The first 10 rows are patterns. Each new row is the sum of 2 different patterns, raised or lowered, with some noise. Before adding, each is slid sideways (what falls off one end comes back at the other) and multiplied by a number that may be negative. Names go in the order of the patterns.
Some rows, each with the names of its patterns after it:
[  4 -11  14  14   6   0  -1   2  13  -5  12  15  14   7  -9   9   3 -11
  11  15   3 -13   3   5  14  -8   9 -12  -5   8 -14 -10 -13  -8   5  11
   5  -4  13  -6 -14   6   3 -15 -11  -8   5  11] | (5)
[  9   4 -12  -1   8  -1 -11  11  -5  15   7   0  15   4  -5 -13   3  15
  -7  -6 -15  -4   0   3   1 -14   0  -3 -10  13 -12  -4   1   9   2   4
  12   9  10  -4   0 -13  -8  10  10  14  15 -15] | (2)
[ -6  -2 -14 -13   0   0 -11 -15  -1  -1  -5   3 -10  -7 -11  13   2  13
  15 -14  -9   4  -8  11  -1   2   6 -15 -14  -8   8 -15   6   5  15 -15
 -11  -8  13  14   7  -3   0  10  -4  15 -12  14] | (9)
[ 10   7   3   9  -4 -12   8  -4   8  -9  -5  11  13  -2   1  10  11  -2
  -6 -13  -9  15   9  15  -2 -10  12   8  11 -14   6  10 -13  12 -15  13
  13  14  12  -3  11   7  14  14   9   8   4 -11] | (0)
[ 15 -11  14 -11 -11  -9  -2  -2   4  -5   9  15  -5 -15 -11  -4  -6   1
   4 -15 -10  -2   0   6   8   1   7   6  -7 -12  -5 -13   4  -9  -1   9
  -3   1   7  -3  -4   8  -6   7 -10  12   1   1] | (1)
[  1   5   2  12   0  -1   0  -4   2  -6   9  -6  15   2  -1 -15   4  12
  -9 -10  -9 -12  -5  -9  14 -10  -2  15  -2   3  -8  10  15 -11  -2   9
  12  13   9 -10   3  -8  15  -6  -2  14   0  -4] | (7)
[  1   5  11 -10  -4   7  10  14   1 -10   3 -10  13  14  15   5   5  14
 -13   8  13   6  13   3  -6  -4  -9   9   0  -1  -7  13  12   5  -8  -4
   6 -10   4  -3   2   9  -6   9 -12  15  11  -7] | (8)
[ -4  -6   7  -1   2   2  -2  -8  -2 -15  10 -14  11  -7  -8   0   8 -10
   1  14   6  14  -4 -15 -14   2   6 -13 -13  -7   5  -8  12   2   1  -5
   5   4  -2   8   1   9   7  10  10  -6  10 -15] | (3)
[ 13  14   9 -12  12  -2  13  -4   9  -6  13 -15  10  -6 -15  -8 -13  -5
   1  -9 -15   6   6  13 -11  -1  -7  -9  -9  11  12  11   2  -3   7  -4
  -5   9 -14  -7   7   3   3   6  -7  14 -12   9] | (6)
[  1   6   2  -4  14   1  13  -8 -11  13 -13  15 -14  -1   0  -5  13  -9
  -4  -6  -1  10   3   2   8 -14   2   5 -14  11  -8   3  -6   4  12 -12
 -15  -8 -10  10  -6  10  -2  -2  10  -5   3  -2] | (4)

New rows, each followed by the names of its patterns:
[  9   5 -15  -8   6  -8  -5 -11 -12  -5  -3   7  -9   5  -3  -5  -2   4
  -5  -9  -3 -10   9  -4   2  -7   3  -9   3  13  11   6   6  10 -14   4
  -3   4   8  -3  -8 -13 -22   6  -9  -3 -19   1] | (0) (8)
[  2  11  -2 -13   3  18   7  -7  -7  -5  -6  -7  -6  -6   8   8   1   5
  -3  -2   3   8  13   5   0  -8 -10   3   2  -9   1 -23   5 -14   6  -2
 -20  -9  -1 -17   7  -1  16  -9 -13  -6 -18  13] | (0) (4)
[  9   7   8 -17 -12   1 -13  -7   3 -15 -29   5 -17   7 -12 -14  10   5
 -16 -18   0  12 -18 -19 -31 -21   5   0   3 -21 -19  -3 -11   8 -32  -7
   1 -15   2 -19  11   8   9  -3 -13  -8  -9   8] | (2) (0)
[ -9   6  -2   6 -17   1 -22 -19  -6 -10  -5 -24 -15 -12 -10 -22 -25 -13
 -16  -8 -26  -6  -6   4 -19   0 -20 -22 -20  -5 -11  -5  -9  -1 -29  -7
 -11 -11 -11   3  -3 -30 -16 -22  -1  -3  -5 -17] | (8) (3)
[ -3  -6 -17   1 -13 -10 -19 -19 -14  -5  -7 -15  -1   1  -5 -14  -5 -19
  -6 -17   2   0   3   2 -15 -10 -15 -16   6 -19  -4  -3  -5   3  -6 -10
   2 -14   4   4   0   7 -14   9 -13  -4  -2  -8] | (6) (4)
[-13  -2 -26  -1   3  13 -13 -22  -8   6   1  14 -13  -5   7   3  12  -8
  19   0   3 -17 -13 -13  -9  -3  -6   7   9 -16   8  -8 -19 -12  15  -2
  -1  19 -17   3   6  -9  20   1  -4  -7 -13  -1] | (2) (9)
[ 32  18  10  -2   4   8  20  22   1  17  16  -2  12  12  10  22  -5   2
  -7   7  25  -6  20 -12  31  19  11   5  -7  23   4  16   5  -1  12   1
   7  11  19  11  15  -2  18  12   4   1   1  27] | (8) (4)
[ -5 -19  21  22  -4   3   0   5  -5 -17  18  -2  15 -12 -10  -6  -8  -5
 -13  -4  -4   9 -19  15 -10  19   9   3  -4  -2  23  12   7  12 -12  14
  -3  10 -12 -13 -10 -19  13   6 -12   5  -9 -12] | (9) (4)
[ -2   6  -1   9  21  -4   2  -9   4   7   3  18   2  -2  21   0  -1   0
  -1  13  15  10  17   2  25   7   0  12  -2  11 -10   3   8  -3  13  -2
  -4   0  -2   9   2   1  16 -15  16  12  -5  11] | (3) (4)
[-12  18   8  16   1  -9  -1  -5   7  -7  -4  15   3  23  -1   5   7 -16
   7  18   4 -13  -9  23   8   8  16 -17  20 -17   5   6   9  12  -2  11
 -22   0   8   3  13  16 -12  -7  -9   5   7  14] | (0) (8)
[ -6 -18   1 -14  -4   3   3 -20   3 -15  -2   5 -10 -18  -2 -15 -21 -19
 -13 -11  17   4 -13 -27   6  12 -10 -22 -10 -31 -18 -18   8 -23 -15   4
 -19  -8 -26  -9  -6 -27  -6 -12  15   3   3 -24] | (7) (3)
[-13   8  -8   4 -18  -9  -4  -8 -18 -17 -24  -7 -13 -14  -4  -3 -22 -21
 -25 -11 -17 -14 -19 -10 -21  11  -9 -29 -11  -9 -13   1 -23   4 -31 -19
 -25 -30   0 -27  -5 -32 -19 -14  -6 -31  -7 -30] | (7) (6)
[ 12   0   2  -1 -14  -5  -2   5   4  -8  -1   0  -4  -7  -1 -12  -5  -8
  -1  -9   5   0  -3  -1  -8  15   5   3  -7  -5   2   8  -1   4 -14   3
 -13  -2   4 -14 -12  -2 -13   2 -10  -9  -2  -8] | (6) (4)
[ 17  -1  12  -5 -13 -16  -4   4 -13   7  -1   7   5   2  -1  13 -13   8
  12   2  12   8  -5  12   7   5 -12  -9   9 -10  16  -2  16   1  -1  -5
   1   1   1  -3  -5  -1  24  14  -1   3  -1  -7] | (1) (6)
[ -5  21  22  -7 -16  -2  -1   0   1  -1   6  -4 -19   1  -6   2  15  -3
  13  -9   1 -17   7  16  14  10   0  -1  -1   2   2  23   8   2  -8   2
 -12   7   2  -6   9   2 -11  -1 -18   2 -10   8] | (9) (8)
[-30 -22 -19 -21 -34 -19  -8 -16 -10 -28 -14 -23 -27 -12 -10 -15 -32 -15
 -15  -5 -23 -20 -26 -35 -18 -36 -25 -32 -26 -17 -14 -23 -26 -21 -21 -41
 -11 -25 -37 -31 -23 -24 -13 -10 -27  -4 -13 -27] | (5) (3)
[ -5  13  -1 -17 -27   2  -6   0   8  -6  23  -2   3   0   2  -4  -2   0
 -14  12   8   2 -14  22   7   5 -17 -22  -4   9 -23 -25  -8  -3  -5  -2
 -23  -3 -21  -9 -15   2  19 -21 -13  13 -18  -9] | (5) (9)
[-10 -10 -10   0  -1  -1  -6   8 -21   9   6   5  -8 -13   0  12  -7  19
  -6  -5 -25   0  11 -23   2 -14  10 -17  -8  -3  14 -17  -7   2  -2  17
   0   6  -7  17  -4 -18 -12  12  -2   0   4  -2] | (7) (6)
[  8   8  11 -10   9  -6  25   9  -4  28   9  26   5  -3  -8  -3  13  -8
   8  10  -5   0  14  13  21  -1  -3   3  11   1   5  -1  10   3  12   2
   5  -8  -2  -3  -4   8   3   9  24   5 -12   0] | (5) (0)
[27 17  5  7 32 22  8 19  2 26 17 24 28 24 38 23 14 31 36 23 20 26 13 30
 29 31 16 20 15  3 38 21 18 29 22 20 14 24 41 40 36 20 41  9 25  9 25 34] | (9) (7)
[ 13  -9   0 -13 -20 -10 -16   9 -15 -10 -10 -10  -6  -5 -17   9 -30   3
  -9 -24   3  -6 -13 -11  10   8  -6 -23 -25 -28   4  -6 -10 -20 -15   6
 -16   5  -7  -4  -4  -1  -7   5   0   5  -7  -9] | (3) (4)
[-17 -24 -10 -22 -12  -4   4  -2  -9 -10 -22 -18 -29  -8 -17 -20  -9 -13
 -29 -11 -35   4 -39  -5 -22 -35  -6 -21 -15  -5   6  -9  -2 -22 -25 -38
 -26  -6 -15 -18 -18  -7 -24  -8  -1  -5 -18 -10] | (1) (3)
[-15 -17 -29  -7  -4   0  -4  -4   9  -2   9   9 -18 -12 -20  -6 -16 -10
   5  -8   1   7  -6   8  -5  -6  -6   5 -20 -19  -1  -6  -2   2 -27   8
 -14 -21 -26 -15   0 -23 -16  -2 -14 -19   1  12] | (5) (2)
[-15  -8   4  -1   6 -12  -7 -17 -10  -5 -28  -6   3 -21  -1   2  -3   9
 -22 -15 -14   5 -26 -31  -6   1  -2  -4 -27   0 -29 -21 -20 -24   4 -21
 -13   0 -24 -24  -9  -7 -12 -23 -16   7 -28  11] | (5) (4)
[-11 -32 -29 -14 -29 -19 -22 -34 -23 -18 -26 -24 -28  -4 -28 -34 -35 -29
  -4 -37 -13 -26  -9 -27 -23 -28  -7 -40 -10   2 -14 -19 -16 -19  -6 -13
 -23 -35 -36  -8 -31 -21 -22 -18 -30 -26 -29 -27] | (5) (6)
[-17  13  11  19   3 -13   2  -5 -16   8  15   6  -8   5   1   9   2   5
   2  -3   2  -9   4  16 -11   4 -21   3  10  10   6 -20   8  -3   0   8
  -5  -8  10  -3   8  -1   0   1   0  -7   0 -16] | (2) (6)
[21 17  8 25 33 17  8 36 16 31 19 12 20 20 32 24 10 21 -5 11 10 24 28 15
 18 17  6 23 17 25 11 26 21 18 14 20 11 22 28 18 36 22 16 14 13 21 -3 10] | (0) (3)
[-10  -8  16   2   1 -14   3  -7   5   3   2   4  -5  -7  -2   1 -17 -14
 -13  -4  13  -5   6  13  13  -1   1  -1   0  11   5   9  23   2  15 -15
  12   8  -7  -1  18   1 -20  -3  -9  13   7  17] | (5) (3)
[ 13   1  -2   6  10   1   2   1   3   3   5  10  -2  13   3  18  23   4
  -4  -4 -10   5   6   6  -3 -10  -9   8   3  14  -5   3  15   7  -8   0
   0  13  -7  -4  -2  -7  14  14  11  -3  -1   6] | (0) (1)
[-25 -44 -21 -34  -6 -19 -22 -33 -21 -42 -20  -1 -28 -14 -33 -25 -40 -27
  -7 -44 -24 -39 -27 -41 -21 -18 -29 -32 -27 -29 -30 -22 -24  -6 -24 -19
 -15 -36 -10 -27 -33 -25 -22 -16 -17 -28 -35 -28] | (0) (3)
[ -3  -2 -15  -2   6  -6   0   0 -11   4   5  11   4   5 -19   2  -8  -8
   7   6 -14   2   5  -8  -4 -18  -9   4  15 -15 -18   2   6   2  -9  -6
  -8 -15 -16  -9 -13   0  -8 -13   3 -19 -20 -12] | (5) (3)
[  7 -16   8 -10  -9 -14   2   3  -2  -7  -9   9 -10   0  -6  11 -23   0
   1  10  22  15  -4   2  24   2  -1 -18  16 -10   5   6  13 -16 -15 -10
 -10   1 -16  -2  -4 -17  18  -1   5   0   1 -12] | (3) (6)
[  9 -10   4  -1   5  18   4  -4   8 -10  21   6  20  14  14  20 -18  15
  11  15  11  10  -8   6 -16  15  -1  -9 -10   3   8   6 -11 -10  11  -4
  12  -9   3   4  -9   4  -2  22  18  -3   0   9] | (8) (6)
[-20  16   1 -23 -10 -10   3  13   7  -1  -9  -9   9   0 -17  -4  -9   2
   1  -5   9   2   1  -5 -12   0  -9   5 -11 -17  15  -3  -8 -23  11   8
 -15 -19 -21 -13   3 -12  16 -21 -16  -6 -10  -5] | (7) (8)
[  0 -12  17  -2  10  10  12   0  10   2  12 -16 -13  -5   0  20  10   2
   6 -11  13   6  -4  12   6  -1  -5   6 -11   2   0  14  18   3  -3 -10
 -13   5  -2 -14   5  -7   2  -6  -2  10   1  10] | (9) (1)
[  6  12  12   4   9  -1   7   1   8   5  17   3  11   6 -11  14  18   4
  13  12   4  -2  -9   0  -4  11   3  22   9  -1   4   5  14 -15   9   6
  -5  17 -12  16   1  22  17  -6  10  10  19   4] | (0) (8)
[  8   8   9  10  18 -11   3  -3  13  -8 -16   2   3  14  14 -15 -14  -4
  12  25 -15  -2  -9  13  -6   5  27   2  22 -10   0 -10  -9  16 -17  -6
  -2  -4  -1   3  -3  27 -12   8  13   7  16   7] | (0) (6)
[  4   0   8 -17   6 -13   1 -10   4  10  13  -5  -2  14   2   7   5 -18
 -13   9   7  -5  -5  -8  14 -11  14  11  11   4  -4  11  -1  13  -2  14
   2  17  -1   4   4 -20  -8 -10   3   0  -4  -8] | (3) (6)
[ -3  -3   1   6  -7 -14   6 -16 -22   7   8 -13  -1 -15   7   6  -9 -12
   6   1   2   1 -12   2   0   0  -4   8   8 -11  -3  -9   9  -4  13  11
   0 -20   3  -8  -6  -8  16  -5  -4   8 -16 -17] | (5) (1)
[-26  12 -10   0 -12 -11 -20   4  -8   2 -16   9  -1  -5 -13  11 -14  -4
   1 -14 -10   6  -5 -12 -11 -10  -9  14  -7  -9  -8  22   3  -9   0  12
  -5   6   0  10 -22   3  -2 -25  -2 -14  -3 -22] | (7) (3)
[ -6   2   2 -16 -10 -23 -12  -9 -15 -10  12 -10 -21   0   7  -9   5 -12
  -6 -18 -10  -7 -13   3 -11 -11  -9 -13  10  -2 -14 -18 -15  -3  -1  -8
   5 -26   6  -3 -18 -14  -6 -11 -19 -14 -22  -6] | (2) (7)
[-19   9 -15 -15   3 -17 -15  -4   4 -13  -5 -15 -23  -1 -34 -13  -1  20
 -15 -32   7   9  15   9  -2  -1 -22  14  -5 -19   5 -20  11 -13 -22  -4
  -7 -18 -30 -26 -23   5  -9  13 -15  -9 -13 -34] | (2) (7)
[-17 -28 -20 -19 -14 -13  -9 -21 -28 -12 -26 -15 -14 -12 -12 -12 -22 -27
 -26 -27 -22 -18 -26  -4 -23 -23 -12 -13 -25 -10 -14  -8 -16 -11 -25 -25
  -4 -23 -15 -32 -30 -20 -23 -11 -11 -19 -14  -4] | (1) (3)
[-11  -8 -11 -18 -26 -32 -28 -20   8 -23  -5  -9 -25 -22 -24  -7  -9 -11
 -20 -13  -6 -11  -7 -16  -5 -11  -5 -18 -13   8 -21 -25 -16   0  -7  -6
  -3 -15  -9 -17 -18 -12 -11  -7 -10 -18  -7 -27] | (7) (8)
[  7   3  -4   4  19  17   1   8  -9  -5  10   8  -8  -5  -5  -2  12 -24
  -1  -1   3  21  -5  17  -8  18  16  -7   9   6 -12   5   5  -9   8  -4
 -12  13  -7  13 -19   0  -6   9  -2  16   5  -2] | (0) (7)
[ -2   5 -26 -11 -10   5 -16   4 -22  -4  12 -23 -25 -26 -17  -8   3  -1
 -22  -3 -15 -19   3   2 -20 -12  -9  -7  -6  -6 -26   7  -1  -1   0  -9
  -5  10 -12   0  13   1   4 -23   9  -3 -17  15] | (5) (1)
[ -2  -9   8  -2   1  -9  11   6   6   2  12   4   5 -10  16   6  13   7
  -5  14  -1   1   9 -10  -3  12  -3   5   1   4  21 -14  19   5  22  11
  -4  16  -6  21   4  14  -1   7  -8  11  -5   2] | (6) (4)
[ 14  19  10  19  10  19  12   7  19  11   1  12   1  12  -3   6  13   7
 -14  15 -10   5   0 -13   4   4  -5   6  17  13  -2   4 -14 -16  18  11
   4  -7 -12  15  14  12 -17  15  18  -7  11 -13] | (5) (0)
[-15 -17   5  -3 -24  -7  -5  -1  -5 -25 -14 -12  -1 -13 -22   4   4  13
   6 -24 -21 -22  -2  -6 -15  -5 -20   4  -4  -9   9 -21   0 -21 -12 -28
 -26  -8 -18 -12 -20 -26 -12 -21 -18  -5 -20  -7] | (5) (0)
[-21  -5  -3   1  -9  -5   9   1  -7 -15  -6   4   4  -1  -5  -3  -5  -3
 -15  -8   8 -19  -5   2 -12 -15   2   3  14 -18   4 -13  -3  -8 -25 -15
  -9  -7  -6  13  -3  -5   4 -16 -11  -7   8 -27] | (5) (8)
[ -1   6   9   6 -12  15  -1 -11  13   4  -6 -17   1  -6  12   8   7  12
   5  15  11  11  16  21   5   2  29  20  -4  -5   9  13 -19   1  28   8
 -18  -6  -5   8   3   8  -3 -15  17 -10 -19 -10] | (5) (7)
[ -3 -18  -7  -3  -2 -23  -7   6 -19  -9  -1   1   3 -16 -10 -20   8 -11
 -23 -12  -6   0 -15 -20  -2 -10 -11 -19 -21   0 -20  -3   8  -8 -14  -7
   9 -20  -7 -11   3  -6   3  -9 -16  -4   4   1] | (5) (8)
[-18   2  11  13  -9  -7  -5   2  14   1  10  -3  -3  -8  -8  -2 -13  15
  -5  -6  15  -6   1  -8   0   4  -7 -14 -11   0   0   2   3  -3 -21 -14
  -5 -16  -3   0  -1  -2  -1 -11  -1   1   6   0] | (1) (8)
[  1   3  13   6   0   8  -2  13  -1  -2   8  -5   5  10   0  -5   5  -7
  16 -17  10  -4 -18   3 -15  20   4  11  -4   8  -7  10 -14   1   0  19
  22  12  16   6  -1  21  20   1  -1 -11   4   3] | (1) (6)
[ -9 -32 -32 -21  -1 -16 -22   3 -32  -8 -24   5  -8   0  -7  -4 -16   8
   9 -15   1   1  -3   5  -6  -6 -26  -8 -31 -20  14  -6 -16   7 -12  -2
 -17 -24   3  12 -11 -27   1 -15 -14 -26  -3   3] | (5) (9)
[ -1   1   0 -13 -13 -14  -2  -5   0  15  -8  -8  -1 -14  13   6   1   2
  -9  12  11 -13  -8  13   7   2 -10  -4   0  16  15 -20 -13 -15   8   7
  -1  -2  -7  13   0  -5  14  -2  17  -2  -5  -3] | (0) (3)
[  5 -12  -8  -1 -10  -8 -24  11 -13   0 -15 -19  -4   8 -14   4   0  -6
  -3  -9 -18 -25   7  -5 -22 -18 -18  -1  -5   7   3  -8  -8   1   3 -12
  -6  -7   8   4   0  11 -11   7 -17 -13  -4  -4] | (8) (3)
[ -4  25   1  14  -7  -8   1  -3  -5   9   5   7  -5   7  -2  -5   6  -2
 -21  19 -14  -4   4  -5   5  15   9   2 -15   0  17  21   7  10  -7  -3
  -5  19   4  -2   2 -14  -9 -10 -14 -16  -4  15] | (1) (3)
[  6   8   7 -10   6   4  23   7   2  21  13  -4 -12  -4   9   7   3   2
  -3  -3  13   8  -1  -7   3   0   4   1 -11  11  17  13  13  10  17  14
   9  12  -2   1  13   3  21  19  -8  16   2 -16] | (2) (0)
[ 17   1  13   4  -9   7   9   7   3   1  -2   0  13 -13  10  14 -10  -1
  12   5   8   0 -13   2   5  -3 -19  -3   1  -9   6 -20  12  -2  -5  -9
  -3   7  -3  -8   0  -4   0   7  14   2  -4 -14] | (5) (1)
[  8  14   5  -7   7  -5   7  -2  -5   4   0 -20  10   1  11  -8 -18  10
   7 -17   3  14   4 -18  -9 -13  -2   0   8  -3 -13  -8  -6  -7  -7 -26
   3  10 -14   1 -10   0  -5  10   7 -20  -5  -5] | (5) (0)
[ 20  -2  10  10   8  -7   0   7   5  -1   1 -16  -4   6   0  14  16  -1
  22  16  -6  -7  -1 -10  15 -12  13   8  -6  -3   7  11  -7  14  -9  14
 -10  21  -3  15  12   0  27   1   5   2   2  11] | (1) (6)
[ -4 -23 -18  -7 -11  -6  16  -7  -7   2   9   5  -9  -7  -6  12  -9  -9
  -2 -10   3 -17 -17  -4  -9 -16 -15  -8   2 -17  -9  -6  -5 -28   2   2
 -13  -8  -8  -5 -10  15   3   0   5  -7  -4   4] | (5) (3)
[ 26  17  11  12  -4   0  24  21  20  24   3  -3  16  -3  17   4   6  26
  -9  17  12  26  -6  20  18  26   3  12   7  40  15  33   2  20  31   9
  18  11  25  -6   6 -12   6  28  28   2  -4  25] | (9) (3)
[  6   5  11   5   7   8  18  14  17   3   3  19  -5  12   4  17   6   9
  -6   9   0  13  10   7  12  -2  12   9  11  -1   5  11  18   7  25  -6
 -10   5  -7  11   7   1   2   0   2  10   5  -4] | (9) (6)
[11 -1 28 12 20 18  8 25  4 22 15 16 13  8 22 13  7 12 34 18  9 -2  3  5
 16 17 -3 10  3 21  9 23 17 29 26 10  5 18 14 19  8 14 19 19 20 25  4 10] | (9) (1)
[ -9  -5 -13 -14   2  -3  -2  -3   3   2  -4 -12  -5  -1   5  -1 -18 -19
 -12   8   6  14  -6  -6  10  -3  -5 -17  -8   9 -20   4  -7   3   7  13
   3  -8  12  -2  12  -1  11   2   0  -1  -4  12] | (0) (1)
[ 12  22  11   2  13   1  30  -3   4  22   1  14   2  18   7   3   0 -10
   3  11  10  18   8   4  -9  -1  -2 -12  31  -5  -2  14  -1   2  16  21
  10   5  -1   6  15 -11  -2   9  28  11  -7  24] | (2) (8)
[ -6   0   3  -1  16  16  -5  -4   6   0  27 -11   9  -2  11  13   0   9
   5  10   5  13  -1  -4  24  11   9  24  -4   5   2 -10   6  21   8 -11
  25  10  22  12   5  20  17  -3   3  18  29   4] | (5) (2)
[ -1  -6 -23  11   4   3 -11 -19  -3   6  -4   2   0   4   8 -13   2 -22
  -2   5  -2  -7  -1  17   1  19  -1   2 -16  -3  13   9  21  15  -6  15
  12  -3  -5  16 -12 -13   4   0  14   9   1  14] | (2) (3)
[-13   0   1  18  14   1  14   1  -8   5  -3   6   0   5 -23  -3   0   6
 -12 -15  16  14  -9  -8  -3   7   5  -9  -5 -19   1  -5   7  -8 -22  20
  -1  -2 -19  -6   5  -9  13  -7   3  10  11  14] | (0) (8)
[ -2  15 -15  -6 -15  13 -10  -1   7  19 -14 -12  -7   7  15  10   0   5
  11   3  10  -3   6  -6   1  -2 -13  -5   8  -2  -5   8   5   5  -4  -2
  -4 -17  16   1  20  11 -21   1   7 -10   5  -7] | (9) (7)
[-15  -7   8   3  -8  -3 -10  -2   9  14   4  -9 -15 -18 -14   2 -14   0
  16   1   2  -4  13 -10  -6 -10 -10  -8 -11  -3  -5  13  -9  -5  -8   1
   5 -11   6 -17   7  16   4   2   6 -15  10  -7] | (2) (1)
[ -9  12   1   3   0  16  19  10  20 -22  -8 -15  12  12  -5   0  -6  10
  -2 -17  25 -18  26 -12 -14  -8   2  -3  -5  10  -3   5  -7 -14 -11  16
   0 -14 -11 -10  12   7   7   9  -1   7  13  -2] | (0) (3)
[-19  -7  -3   7  -4 -19 -24 -18 -19  -2 -19  -4 -22  -4  -7 -10   9 -10
   9 -14 -32 -15 -17 -17 -18 -17 -16 -29 -28  -8 -11  -5 -27 -24 -18 -11
  -7   9 -27  -1 -16 -11  -4 -15 -21 -11 -10 -27] | (0) (7)
[ 16   8   0   4 -14  -2 -20 -10 -13  -1   2  21  22  -7   1 -15 -17   2
   6  -8 -23 -16   5  13  11   0  16  23  15  -5 -10  -1   2   1   4  17
  26   6  -7  19   3 -12  21  10  12 -20  15   7] | (5) (1)
